There are 8 hidden switches. A switch that is on adds its own fixed numbers to the row, and there is some noise. The rows also spread widely along 11 directions, which tell nothing about the answers.
(in the rows, 128 means zero)
Known rows, each followed by its switches (1 for on, 0 for off):
[126 111 156  98 110 130 131 115 184 121 124 133 144 169 119  75 111 125
 120 132  79 149 152 158  93 134 128 129 126 123  91 138 112 111 157  96
 128 125 142] => 0 0 1 1 1 0 0 0
[139 133 145 104 124 129 122 123 131 122 118 134 132 134 119 115 145 127
 127 138 112 146 137 152 111 129 109 118 134 128 129 131 130 113 116 121
 127 131 119] => 0 0 0 0 0 0 0 1
[174  99 143 109 123 170 115 121 103 128 118  60  87  90 122 149 165  66
 101 150 112 105 136 158 139 114 139 146  59  75 169 141 142 115 174 140
 104 122 156] => 1 1 1 0 1 0 0 0
[138 148 104  77 131 141  85 126 128 135  86 113 129 100 109 136 136 113
 137 175 106 152 124 185 120 128 111 106 143  89 153 164 163  92 111 147
 127 156 131] => 1 1 1 0 1 0 1 0
[ 90 162 115  97  94 173  90 126 139 134 146  66  99 142 141 100 139 121
 128 116  84 116 150 134 115 109 111 108 108  98 167 160 136  86 130 138
 128 115 134] => 1 1 1 0 0 1 1 0
[119 131 151  75  98 182 124 110 134 165 130  95 140 144 119  77 130 125
 129 127 110 143 152 144 123 132 116  99 127 125 119 165 119  94 100 154
 134 106 135] => 1 0 1 0 0 0 1 1
[166 106 152 125 123 150 119 127 106 137 106  89 103 118 130 131 150  82
 127 151 113 125 136 135 128 108 134 136  91  88 157 133 138 117 144 127
 114 151 137] => 1 1 1 0 1 1 0 1
[106 165 113 118 103 130 111 148 150 140 111 106 120 135 108 116 137 128
 131 145  73 132 146 150 112 137 118 122 153 112 154 142 145 108 124 126
 125 120 124] => 0 0 1 0 1 0 1 0
[143 170 121 146 107 179 126 153 125 158  89 100 126 115 113 171 132 121
 158 140  93 109 125 160 119 149 141 118 155 108 162 140 163  91 101 128
 116 148 103] => 1 0 1 0 0 1 0 1
[141 137 147 121 121 109 109 138 107 120 132 124  91 151 143 138 156 113
 122 132 119 133 129 128 120 114 133 148 114 118 169 131 148 119 117 124
 133 146 110] => 0 0 1 0 1 0 1 1
[130 136 151  72 126 151  92 117 126 117 144 124 118 151 148 114 137 131
 134 119 118 156 124 140 108 117 127 134 116 132 146 154 143  97 106 136
 146 151 107] => 1 0 0 1 1 1 1 1
[180 118 153 113 159 144 133 116  94 155  90 117 143  86 116 133 153 125
 139 183 140 179 133 146 141 128 138 132 122 112 125 135 132 128 108 127
 114 151 114] => 0 0 1 1 0 0 0 0
[172  72 179 108 120 180 138  91 116 186 100  87 117 129 129  78 133 100
 110 160 120 131 127 131 140 104 140 111  74  94 132 153 116 110 132 137
 154 138 138] => 1 1 1 0 1 0 0 1
[170  94 170 131 119 144 130 110 125 157 126 141 138 161 118 113 106 123
 161 146 131 150 126 137 125 137 170 140 123 125 101 160 126 109 136 105
 122 164 122] => 0 0 1 1 1 0 1 0
[143  85 158 139 101 129 119 134 113 140 146 122  74 161 118 123 125  84
 108 111 137 127 122 147 125 109 141 147  94 107 142 147 145 124 147 117
 132 139 133] => 1 0 0 1 1 0 1 0
[143 103 128 115 106 116 112 164 108 150 136 142  88 129  93 186 152  76
 100 110 153 131 130 207 134 149 128 136 146 104 146 156 188 104  98 156
 112 127 128] => 0 0 0 0 1 0 0 0
[152 143 135  81 131 180  89  99 123 107 126  96 115 113 151 136 138 128
 136 138  96 124 119 152 117 118 141 135  87 106 159 162 137  88 150 131
 126 147 125] => 1 1 1 0 0 0 1 0
[109 106 118 162 117 136 127 165 136 164  96  94 100  71  71 105 145 112
  94 128  71 136 150 152 119 132 101 133 120  88 162 129 134 146 155 129
 101 120 143] => 0 1 0 0 1 1 0 0
[152 106 150 108 133 133 105 110 131 116  95 136 134 123 104  94 125 123
 129 158 104 154 116 153 106 114 113 118 119 108 129 141 123 127 147 113
 137 160 129] => 1 0 0 0 1 0 1 1
[138 141 137  84 140 139  91 135  92 111 157  92 108 124 133 122 164 114
 135 136 129 153 138 123 129 115 119 144 113 120 159 142 136 115 125 149
 111 131 123] => 1 0 0 0 1 1 1 0
[172  36 172 118  90 144 138 120  96 181 130 115 117 143  71 117 126  36
 117 147 182 146 147 178 154 133 131 104 117  84  79 168 136 120 133 156
  93 124 178] => 1 0 1 0 1 0 0 0
[151 125 134  81 115 179 102 110 110 126 134  52 113 114 111 112 156  81
 128 161 115 125 145 146 134 119 124 124  89  97 145 157 118 105 158 142
 107  97 157] => 1 0 0 1 1 0 1 0
[172 109 141  74 137 141  97 112  90 101 120  83  96 110 127 137 168  65
 116 162 140 152 131 149 130  96 128 150  81  93 150 137 138 125 153 131
 113 139 141] => 1 0 0 1 1 1 1 0
[171 113 170 108 128 120  97 126  97  93 172 152 103 166 157 180 151 102
 142 101 157 128 120 149 122 135 153 158 114 127 140 152 163  93 117 127
 116 159 111] => 0 0 1 0 1 0 0 1

New rows. What belongs after each?
[145 119 158  63 119 139 135 117 113 156 126  93 133 151 125  93 165  91
 120 154 128 158 164 132 126 122 116 122 121 125 122 126 117 110  96 150
 129 109 130] => 0 0 0 0 1 1 0 1
[119 142 146 121 105 164 111 117 153 136 130 123 128 155 140 111 123 144
 141 112  90 123 123 147 107 132 132 113 130 122 135 162 136  86 124 110
 139 131 114] => 0 0 1 1 0 0 0 1
[149 142 143  88 123 174 120 102 146 131 115 115 133 140 140 121 113 133
 148 140  99 134 137 160 109 132 156 136 115 124 132 157 136  85 131 119
 126 151 120] => 1 1 1 1 0 0 1 0
[153  95 150 125 117 179 110 120 106 162 136 104 122 119  98 112 120 111
 142 136 130 135 126 143 137 137 139 125 115 111 123 176 128 110 139 134
 114 135 136] => 1 0 0 1 1 0 1 0
[139 109 156 104 119 157 127 128 111 160 127  82 107 121 129  90 153 105
 120 136 113 144 154 127 129 116 129 138  91 109 156 144 126 121 129 145
 114 126 137] => 1 1 1 1 1 0 1 1
[154  87 172 105 129 147  97 113 100 130 160 124 101 133 143 125 155 112
 112 111 141 135 114 135 133 112 128 129  87 109 145 167 142 106 128 144
 137 139 126] => 0 0 1 0 1 0 0 1
[138 126 122 153 134 112 120 152 132 138  78 118 122  97  92 118 135 120
 136 166  83 160 144 139 111 127 118 139 136  92 152 124 137 143 151 111
  99 169 133] => 0 1 1 0 1 1 1 0
[144  92 162 189 110 165 143 151 127 147 139  94 101 116  90 113 121 117
 117 108  86 102 139 125 123 146 139 150  99 111 140 128 111 140 189 107
  93 115 144] => 1 0 0 0 1 0 0 0
[150 120 140 113 127 138 105 130 115 109 137  96 108 116 119 126 145 100
 135 140 110 133 151 138 122 128 128 148 100 102 146 142 129 118 162 129
  88 139 149] => 1 1 1 0 1 0 1 0
[132  84 147 171  92 156 110 138 121 146 130  97  91 131  93 114 116  91
 119 117 102 104 122 145 128 120 130 123  98  80 142 161 134 126 177 117
 113 130 156] => 1 0 1 0 1 0 1 0
[123 117 143  48 100 111  97 111 158  96 127 142  86 188 151 112 133  92
  79 110 108 130 119 186  96  95 110 133 103 116 157 141 157 100 120 129
 181 137 118] => 1 0 0 0 1 0 1 1
[141  64 179 124  99 127 166 115 145 190  88 153 122 167 110  74 107 103
  95 129 128 164 129 163 116 106 125 113 120 113 103 130 133 135  96 122
 165 160 119] => 1 0 1 0 0 1 0 1
[166  94 160 114 149 128  75 117 104  85 156 160 129 114 125 143 127 125
 146 125 146 156 103 164 119 130 127 132 122 103 115 175 153 107 151 127
 107 174 133] => 1 0 1 0 1 0 0 0
[167 111 148  65 123 154  98 131 125 105 158 147 145 129 110 174 127  97
 149 116 149 144 135 210 115 172 140 135 147 122  95 175 168  77 122 157
  86 145 141] => 1 0 1 0 1 0 0 0
[163 141 122  95 125 152  79 110  98 135  79  94 106 108 131 142 157  87
 142 189 128 137  97 160 134  96 124 101 114  73 175 168 164  96 113 135
 148 159 120] => 1 0 1 1 1 0 1 1
[208  89 169  81 158  82 110  91  71  98 116 153 130 150 129 137 150  70
 166 197 187 183 139 132 128 107 147 147 112 107 103 130 127 124 134 109
  94 200 133] => 0 1 0 0 1 1 1 0
[141 119 164 105 140  96  93 110 130  66 150 140 124 163 148  91 134 127
 138 136 107 165 140 112 101 102 125 153 103 121 119 128 112 128 170  92
 115 165 130] => 0 0 1 0 1 1 1 0
[162 108 139  98 115 137  96 142 108 112 150 132 115 123  97 176 141  79
 140 116 141 130 134 188 126 157 140 146 131 104 126 168 165 103 137 146
  85 142 147] => 0 0 1 0 1 0 1 0
[143 138 131 103 112 143 130 148 147 102 137  94 139 119  96 139 152  90
 138 138  96 135 178 173 109 164 125 151 138 117 116 133 130 117 164 121
  64  99 158] => 0 0 1 1 1 0 0 0
[115 114 166 108 110 221 119 104 139 174 171  99 124 152 134  74 105 177
 125  83  90 122 123 120 125 139 142 119  96 147 127 178 110  86 123 147
 155 108 115] => 1 0 0 0 0 0 1 0
[141 155 112 103 119 196  82 110 137 112 110  86 135  91 109 143 129 122
 163 147  76 106 126 170 114 146 132 115 115  82 146 178 138  78 170 125
  96 134 141] => 0 1 1 0 0 0 1 0
[120 125 136 122 125 143  93 144 128 128 126 106 108 100 116 107 142 132
 125 115  84 145 136 137 109 120 109 137 109 104 168 146 140 124 141 139
 113 155 127] => 1 1 1 0 1 1 1 1
[119 158 125 108 114 137 129 120 153 156  85 120 145 142 117  97 127 141
 143 174  91 149 136 155 115 128 113  86 162 114 121 142 132  96 104 113
 142 129 118] => 0 0 1 0 0 0 0 0
[136 125 139 117 131 153 101 126 143 107 116 102 111 104 132 115 144 128
 114 128  73 124 127 149 104 119 116 134  94 100 170 140 138 112 161 121
 126 143 129] => 1 1 1 0 1 0 0 1
[152  41 167 153 126 184 103 116 115 161 131 148 137  82  61 109  97 120
 125 103 136 153 100 179 131 139 121 105 114  91  90 186 133 119 156 146
 112 157 147] => 1 0 0 0 0 1 0 0
[136 115 141  88  99 146 100 121 137 127 128 114 106 150 124 124 141  91
 114 125 111 131 127 170 114 115 131 127 110 102 147 162 151  98 131 131
 138 132 131] => 0 0 1 1 1 0 1 1
[143 154 145  71 127 146 121 119 168  88 128 122 163 145 126 112 137 132
 146 138  77 138 161 162  90 159 124 137 143 135 109 132 119  98 144 113
 100 126 134] => 0 0 1 0 1 0 0 1
[140 104 136  81  84 172 114 116 165 129 104 117 139 147  81 113 108  75
 126 126  92 121 136 203  98 145 121 115 132 100 109 157 136  95 150 131
 119 131 152] => 1 0 0 0 1 1 1 1
[151 130 150 142 132 184  97 141 116 119 150 116 142 106 107 153 132 135
 168 107 100 116 121 139 113 163 139 137 132 122 137 161 136  98 152 125
  89 145 121] => 0 0 0 0 1 1 0 1
[118 129 149   4 111 162 110 102 189 126 128 155 142 159 144 105 123 147
  87  85  89 162 130 216  88 137 116 128 124 146 120 164 155  78  88 161
 177 130 109] => 0 0 1 0 0 0 1 1
[ 96 159 122  95 127 180 111 146 174 155 131  94 141 103 119 104 134 175
 119 111  52 143 137 162 102 156 117 125 140 134 148 161 145  95 118 144
 139 104 114] => 0 0 1 1 1 0 0 0
[122 109 156 129 116 185 110 120 119 160 157  97 106 123 126 105 133 145
 126  98 109 135 125 126 134 123 140 130  90 118 143 177 127 109 136 142
 129 119 123] => 0 0 1 1 0 0 1 0
[112  62 173 164  77 137 133 127 156 155 152 128  88 184 103  65  91 107
 100  87  94 118 134 133 111 115 133 127  98 108 118 155 117 128 174 108
 135 129 154] => 1 0 1 0 1 0 1 0
[151  99 165  95 104 157 121 107 120 127 136 122  91 162 139 121 129  98
 111 109 132 129 119 152 120 105 143 141  86 124 140 150 140 110 125 126
 147 138 120] => 1 0 0 1 0 0 1 1
[134  92 148  77  98 127 107 111 137 112 113 136  98 147 121 113 133  77
  92 122 128 152 127 194 111  97 110 120 105  96 131 156 154 115 125 137
 141 140 138] => 1 0 1 1 0 0 1 1
[152 118 118 140 122 128  90 156 113  99 114 119 123  87  66 167 141  83
 153 145 109 135 137 180 117 150 118 138 146  80 136 151 155 129 172 127
  59 152 155] => 0 0 1 0 1 1 1 0
[134 122 141 106  73 124 115 124 126 124 134 118  81 204 128 124 127  61
 126 128 130 103 135 153 115 113 132 121 123 105 145 143 145  97 127 118
 140 127 135] => 1 0 0 0 1 0 1 1
[124  98 163 162 123 196 143 161 132 159 155  80  97  94 108 111 130 157
  90  70  56 115 133 118 119 142 148 190  74 137 168 124 118 149 173 133
 121 118 120] => 1 0 0 0 1 1 1 0
[ 75 152 136  87 123 151  83 110 199 110 134 107 137 144 153  40 125 175
 118 111  33 147 139 125  76 100  93 104 115 114 148 152 115  94 150 108
 160 131 122] => 0 1 1 1 1 1 0 1
[153 130 141  33 126 163 116  98 132 152 117  91 132 144 134 109 144 108
 128 157 113 151 153 154 121 125 143 136 106 126 130 150 127  87 108 151
 142 132 122] => 0 1 0 0 1 1 1 0
[150 124 148 123 148 161 109 115 121 152  88 104 129  89 119  98 147 154
 126 158  80 148 108 125 125 116 123 126 103 107 166 145 125 127 134 127
 151 151 110] => 0 0 1 0 1 0 1 1
[141  95 161 113 122 185 105 127 144 137 160 132 135 117 111 118 104 150
 128  84 100 143 117 165 113 155 149 153 111 131 118 180 140 106 152 140
 114 145 130] => 1 0 1 1 1 0 1 0
[137 121 137 101 101 153 110 139 118 150 131 113  91 154 123 146 132  91
 117 117 125 123 120 161 126 122 143 139 117 116 154 152 161  99 110 142
 142 140 115] => 1 0 0 0 1 1 1 0
[146 122 142  91 119 152 123 132 114 152 121 104 130 117  99 116 152 103
 132 145 124 153 147 153 127 140 124 133 128 122 138 146 133 119 112 147
 113 120 130] => 0 0 0 1 1 0 1 1
[156  90 166  60 113 146 136  90 126 145 110 107 139 140 113  85 146  86
 114 156 136 172 159 162 128 115 118 121 106 114  99 145 112 121 121 143
 124 120 146] => 0 0 1 1 0 0 1 1
[122 129 144 134 123 137  83 144 118 103 154 127 102 116 127 119 137 145
 128  96  98 133 119 131 111 126 113 139 115 117 169 155 146 118 146 130
 118 147 122] => 1 0 1 0 1 0 1 1
[144 140 133 113  92 111 136 143 109 130 127 105  67 171 139 167 165  67
 106 130 132 117 146 153 132 110 145 157 107 112 167 121 161 116 112 124
 128 122 121] => 0 0 1 0 0 0 1 0
[161 114 163 130 168 126 104 130  85 145 112 134 128  85 129 111 156 155
 135 161 135 182 106 115 137 113 115 121 119 116 151 142 140 131 101 139
 137 173 103] => 1 0 1 0 1 0 0 1
[182  87 167  70 145 189 100  94 106 127 110  88 140  82 114 106 152 106
 123 152 115 158 123 149 125 115 126 139  71  95 135 151 119 125 152 151
 123 149 141] => 1 0 1 0 1 1 1 1
[133 138 130  26 116 139  87 109 134 108 139 136 133 153 136 145 142 101
 134 126 143 173 137 200 111 127 126 123 139 120 115 176 168  75  88 158
 130 144 121] => 0 0 1 1 0 1 1 0
[148 127 150 121 112 144 138 152 139 120 138 122 127 132 108 140 138 122
 135 105  87 128 154 152 108 167 145 170 128 138 137 125 135 125 144 125
  90 131 129] => 0 0 1 0 1 0 1 1
[142 113 142 109 118 178 108 129 136 144 144  98 136 117 108 130 129 116
 149 118 105 125 147 157 121 153 141 130 119 104 124 170 135  88 146 140
  93 134 144] => 0 1 1 0 1 1 0 0
[164 122 141  61 152  83  93 126 112  81 126 177 115 140 133 150 143 112
 122 146 150 181 117 181 110 118 119 152 136 130 131 138 168 116 105 133
 133 176 108] => 1 0 0 0 1 0 1 0
[148 121 143 115 123 145 114 120 126 145 100 117 109 144 124 117 123 115
 124 151 104 138 114 144 118 110 139 136 114 110 149 137 140 117 126 117
 155 160 109] => 1 0 0 0 1 1 1 0
[113 116 123 104  99 197  96 136 148 187 127 110 130 110  94 126 114 130
 121 112 103 120 110 201 129 152 117  84 150  99 135 203 168  71 103 168
 144 121 131] => 1 0 1 0 1 0 0 0
[127  96 152  86 116  97 110 163 149 114 142 202 120 144 111 146 119 121
 110  69 134 189 128 208  91 144 122 164 157 141 119 149 187 125  94 151
 122 182 110] => 1 0 1 1 1 1 1 1
[168  87 171 106 159 138 138 115 138  85 119 138 117 101 132 114 140 136
  80 117  96 157 126 154 106 115 126 176  70 133 133 106 118 151 172 107
 131 149 123] => 1 0 0 0 0 0 0 0
[140 102 163  95 149 152 105 133 125 116 158 123 134  94 124 109 149 144
 119 101 108 157 147 146 112 146 110 144 109 125 135 152 137 116 136 154
 100 140 134] => 1 1 1 0 1 0 0 1
[143 127 146 140 109 124 150 152  97 180 124 111  94 145 124 149 158 100
 119 138 147 137 148 136 147 130 140 136 132 120 149 129 152 120  86 140
 118 121 112] => 0 0 1 0 0 0 0 0
[139 148 144  60 133 144 121 134 109 127 139  89 137 125 128 100 167 119
 133 148 124 169 169 134 120 137 113 146 124 145 136 127 121 120 104 153
 108 112 126] => 1 0 0 1 1 0 1 1
[162 123 167 139 146  85 114 110  72 122 117 142  86 165 171 110 145 119
 139 172 161 176 112  83 138  62 137 140 102 116 155 119 138 136 105  95
 151 193  91] => 1 0 1 0 0 1 1 0
[143 118 144  72 112 164  83  92 123 115 141  77 113 154 142  97 138  83
 143 154 118 128 141 133 122  98 125 112  87  85 135 168 122  84 157 134
 121 137 155] => 1 1 1 0 1 1 1 0
[147  99 158 124 105 186 148 147  95 179 140  39 108  88  95 102 173  86
 109 124 113 131 172 123 148 139 127 154  84 111 154 135 110 146 144 166
  80  82 158] => 1 0 1 1 1 0 1 1
[156 132 142  86 125 184  82  98 112  71 165  75 125 113 128 133 152 107
 153 130 105 116 139 138 122 129 130 134  83  99 134 168 113  97 188 128
  84 112 153] => 0 0 1 0 0 0 1 0
[149 102 165  95 141 148 112 111 125 136 111 129 145 118 120  82 126 137
 138 147 113 182 125 135 112 113 124 129 113 116 117 149 124 127 127 130
 137 170 118] => 1 0 1 1 1 1 1 1
[ 93 196  95 140  96 187  88 158 128 167 131  59 132 129 102 120 135 131
 182 153  92 108 146 125 124 149 117  80 175 106 150 166 142  71 108 131
 104 103 126] => 1 0 0 1 1 1 0 0
[115 161 107  88 116 109  98 160 131 109 124 134 119 135 104 149 141 107
 135 132 112 153 145 176 103 140 109 133 167 121 145 134 166 110 103 141
 109 143 119] => 1 0 0 0 1 1 1 0
[151 110 146 101 113 141 141 150 111 175 114 122 117 127 102 137 146 101
 119 132 137 156 142 170 129 146 137 148 135 136 143 135 158 122  83 154
 126 135 117] => 1 0 0 1 1 0 1 1
[178  97 176  92 141 179 118  98 107 145 130 119 139 124 127 112 128 131
 142 138 130 154 115 136 127 129 151 142  95 133 125 159 120 108 131 134
 135 153 118] => 1 0 0 1 1 0 1 1
[126 134 152 114 111 148 125 111 140 114 131  95  98 166 147  96 135 124
 114 127  82 123 138 109 109  98 137 145  84 122 151 120 107 122 161  97
 143 124 120] => 0 0 0 0 0 1 1 0
[180 111 174 108 145 140 115  97 103 108 124 105 103 140 156 121 158 110
 119 156 119 125 111 113 124  98 141 146  71 115 156 124 119 118 150 104
 147 142 113] => 0 0 0 0 1 0 0 1
[142 133 137  72 116 101  99 140 116  99 127 136 100 152 136 143 155  87
 116 132 133 150 137 173 112 117 115 139 128 115 152 136 167 111 107 140
 128 150 126] => 1 0 1 0 1 0 1 1
[135 153 140  99  98 166 110 109 139 114 122 106 117 161 140 118 130 115
 142 134  96 112 131 146 109 118 129 117 119 113 145 150 131  92 132 115
 133 132 124] => 1 0 1 0 0 0 1 1
[142 109 147 147 105 114 120 154  95 102 151 138  77 139 109 160 148  83
 115  91 138 125 136 156 117 130 124 158 117 115 156 129 155 135 140 127
  92 136 133] => 1 0 0 0 0 0 1 1
[145 108 152 130 136 152  93 125  74 130 155  94  95  93 127 128 165 120
 125 124 142 151 126 119 148 110 124 141  88 104 155 163 134 130 145 145
 103 130 132] => 0 0 1 1 0 0 1 0
[113  93 146 119 100 116 120 132 148 145 134 124 113 150 100  70 112 101
 123 127 114 158 161 151 113 121 113 120 126 104 115 156 127 121 146 126
 105 134 160] => 1 1 1 1 1 0 1 0
[134 138 144 162 120 173 140 132 130 168 106  87 118 113 120 114 133 142
 127 143  79 118 133 121 131 129 138 125 111 111 152 136 120 116 141 112
 130 119 116] => 0 0 1 0 0 0 0 0
[158 116 158  80 123 143 141 116 129 149 121 109 148 150 117  99 137 113
 141 161 118 159 164 142 124 143 144 142 126 132 103 136 112 115 122 131
 111 125 136] => 0 0 1 0 1 0 1 0
